There are 5 ways to turn a row about zero (a turn may also mirror it). The second row of each pair is the first, turned, with some noise. The first 35 pairs use one turn. New pairs use 2 turns, one after the other, and a turn may come again.
Some pairs, each with its turns in order after it:
[ -9  31  -5 -31  -6  -3]
[  2  13   3 -15  37 -17] : (0)

[  3 -10  -4 -10  11  21]
[  6  12 -23  -6   7   5] : (4)

[-11 -13   4  -2   4  -4]
[ 12   5   2 -13  -3   0] : (2)

[-10  -2   5   5 -11   2]
[  9  -3 -11  -6  -9   0] : (1)

[ 14   3   0  -3  -2 -11]
[-11  14  -6  -1  -5  -4] : (0)

[ -6  18   9 -12   3   8]
[  9   4  10 -15  12  -7] : (0)

[-5 -7 -7 14 -1  5]
[ -1 -15   1   6  -8   1] : (0)

[ 1  3  9  6 -8  6]
[ 7  1  9  0 -8 -6] : (0)

[-14  -3 -20  -9   6  20]
[  4  -1 -20 -17  -7  18] : (4)

[-11  31   0 -21 -15   0]
[-22  -9 -23   8 -16 -18] : (1)

[-5 -3  8 18 -6 16]
[ -8 -12 -12  18   1   8] : (3)

[  9   7  -2   3   6 -16]
[  7 -12   7   8   3  -9] : (4)

[ -3  -2 -11   8 -10   5]
[ 3  7 -7  9  7  9] : (2)

[-3 10  8 -2 -4  4]
[10  6  7 -6  1 -7] : (0)

[10  6 -4 17 -3  7]
[-12   0   2  15   2  14] : (2)

[ 25  12 -14   0   8  -5]
[ 19 -15 -10  19  -4 -10] : (4)

[-15  26  11  10  -4  20]
[ 21 -12  18 -19  -1 -17] : (0)

[ 20   4  11 -31   1  -7]
[-22  -7  -5   0  28 -15] : (1)

[-12   1 -14  -5  -1  14]
[ 3 15 -2  8 17 -4] : (2)

[ -4 -22   1   2 -14  -8]
[ 12   2 -18 -11  -6  13] : (2)

[19  3 -2 13 -3  4]
[13  2  3 17  8 -3] : (1)

[ 31  -8  26  -5 -13   3]
[-25  24   8   5   4  26] : (3)

[ 11   5 -14 -12  -1 -20]
[ -2 -24  -6   9   0 -14] : (4)

[  6 -19  -6 -31   1  -5]
[  2   2  23 -27  14   9] : (3)

[ 11   4 -31  -3   4  -9]
[-12  -6   6  22   5  19] : (1)

[  1  -3  -5 -22 -12   7]
[ 4  5  6 -7 25  4] : (3)

[  5   7 -21  -2  -8   7]
[ -6   5 -10  20  -4  11] : (1)

[ 5  4 -7  7 -1  1]
[ 6 -4  2  8 -4  4] : (4)

[  4 -15  -1   2   1   5]
[-1  5 -4  5 12  9] : (4)

[ -3  -8   4 -11  31   2]
[ 12  -4  -4 -24 -13  14] : (3)

[-8 -2 -9 31  8  4]
[ 19   3  15   7 -17  11] : (1)

[  1   0   0 -10   1   3]
[-3 -3 -3 -6  3 -8] : (2)

[ 2 14 11  0 -2 -6]
[ -5  14 -13   0  -3  -7] : (3)

[-1 -7 -1  1  1 -4]
[ 5 -1 -1 -6  1  5] : (2)

[ -6   5 -14   7  -5  -8]
[  4  -4   5   6   0 -16] : (3)

New pairs, each followed by its turns in order:
[-10 -15 -10  -6  -4 -16]
[ 14  15   6 -16   7  -3] : (4) (2)

[ -2   4  -3  -4  25 -14]
[-14  17 -11   2  -4  17] : (4) (0)

[ 4 -1 15  0  9  1]
[-11   3  -4  -7  13  -4] : (2) (3)

[ -1   2 -31  -3   5  27]
[ 11  24  11 -29  -9   1] : (0) (2)

[  2 -15  -2 -16  -7   1]
[  3 -13  -2 -15  -1   9] : (4) (4)

[  4   4  -2  16  -8 -24]
[ -1 -21  -4  10  -6  18] : (0) (1)

[-15  -2  21   9  -8  11]
[-13  20  11   9  -2  13] : (0) (3)

[-22   0   3 -13  -1  -3]
[ 4  1  4 13 21 -1] : (1) (0)

[-10  -5   7 -12  -2  20]
[ -8 -12   6  -4   5  21] : (3) (0)

[13  7  1 -8 -9 18]
[ -9 -12 -13 -11   0 -13] : (1) (0)

[ -6  -2  -5  -5  16 -27]
[-12  19   5 -15  18  -8] : (3) (3)

[  0   5  -3 -21   0  -1]
[ 11   2 -12  -7 -12   0] : (0) (3)

[17 16 15  4 10 -2]
[  5 -22  15 -10   3  -5] : (1) (1)

[  3  -9 -15  -2  10  10]
[  8  -7  10 -18   0  -5] : (1) (0)

[ 17 -20   6  -3   4   9]
[ 11  13 -15   0 -13 -13] : (0) (1)

[  3  -1 -11  16  18 -12]
[-16  -1   4 -21  -1  12] : (4) (2)

[-10  24   1  -4  31   6]
[-37   6   8   9   9  -6] : (3) (0)

[-23 -14   0  -2   8 -18]
[ -3  -4   0 -15  25  16] : (1) (3)

[  4   3  -3   1 -11  -1]
[  5 -11   4  -2  -5  -1] : (0) (1)

[  4 -20   2 -10 -11   0]
[-18   3  -5   9   5  10] : (2) (1)

[ 14   8  -6  -3   4 -11]
[  5   4   6 -15   4  10] : (2) (1)

[  4   7   9  -5 -12  -2]
[  4 -14  -5  -3 -10  -1] : (4) (1)

[ 7 16 30  4  4 -2]
[ 20  -4  -3  13  16 -19] : (3) (3)

[ 19   1  -4   4  30 -13]
[  0  14   0 -35  10  -9] : (2) (1)

[ -8   1  11  16  -3 -21]
[  1 -13  -6  19   7  15] : (0) (1)

[ -6  23 -10  14   8   1]
[ 23 -13 -13   0  -3  -4] : (1) (1)

[-13   3  -5  -3  -3  16]
[  8   8  -8   6 -10 -12] : (2) (3)

[-23  -3  -5  -7  19 -16]
[27 -6 18 -3 -6 11] : (0) (3)

[ -7  10 -19  -8  -3  10]
[  8   3 -11   8 -21   6] : (1) (1)

[ -1  -1 -14  -8   6   6]
[-2  9  5 -3 -4 13] : (3) (3)

[-8  0 -8 27  1 -4]
[ 16  19   1   7  -3 -16] : (2) (1)

[12 -5 -3 22  6 10]
[  4  17   1 -17 -11  10] : (2) (4)

[ 4  5 -8 -7 -7  4]
[  3   7  -5   1 -11   5] : (3) (3)

[ -6  15  12 -10  -2 -27]
[ -1   6 -18  -4  25 -16] : (3) (0)

[  1   1  -5 -17  21   0]
[-18  -8 -11  -6   7 -12] : (3) (2)

[  2  10   1   3 -18   6]
[ 12  -4 -13   1 -11   0] : (4) (1)

[ -7  31 -10   7  -4 -16]
[ -9   8 -30   7  13   5] : (0) (0)

[ 2  0 15 -4 -1 13]
[-5 16 -1  5 -8  6] : (3) (1)

[ 6 -5 16 -5 -3  2]
[-10  -3  -3  12  -8  -6] : (0) (2)

[-18  -3  31  -9   4   4]
[  0   7   2  23  21 -19] : (0) (1)

[ -3  -2 -21 -14   1   0]
[ -2  -8  18 -11  11   4] : (2) (2)

[-2 -1 19  1  5  0]
[  2  13 -10  -5  -4  -4] : (4) (3)

[ 3 -4 -3 -8 13  5]
[ -4   9 -13   5  -3  -3] : (3) (4)

[  2 -31  -3  -7   9   6]
[-29  12  -5   3   3  -9] : (2) (1)

[  8 -14 -12   7  -2  -4]
[-20  -1  -8   0  -2   7] : (3) (3)

[-31  -7   2   2  31  -4]
[-13  37 -14  -7  -6  15] : (2) (3)

[  1  -5  17  11 -26  -6]
[ 4 -5 13 23 19 -6] : (2) (3)

[-21   3 -25  -7 -23  -6]
[ 11  -6  26 -12   1  26] : (0) (2)

[-22  -4  -5 -11 -11   1]
[  4   0   5   4 -25   9] : (0) (3)

[ -4  -6 -12  19   3  -3]
[  7  19   2   7   0 -12] : (2) (1)

[-3 -3  9 -5  1 -5]
[-10   1  -7  -3  -4   2] : (3) (1)

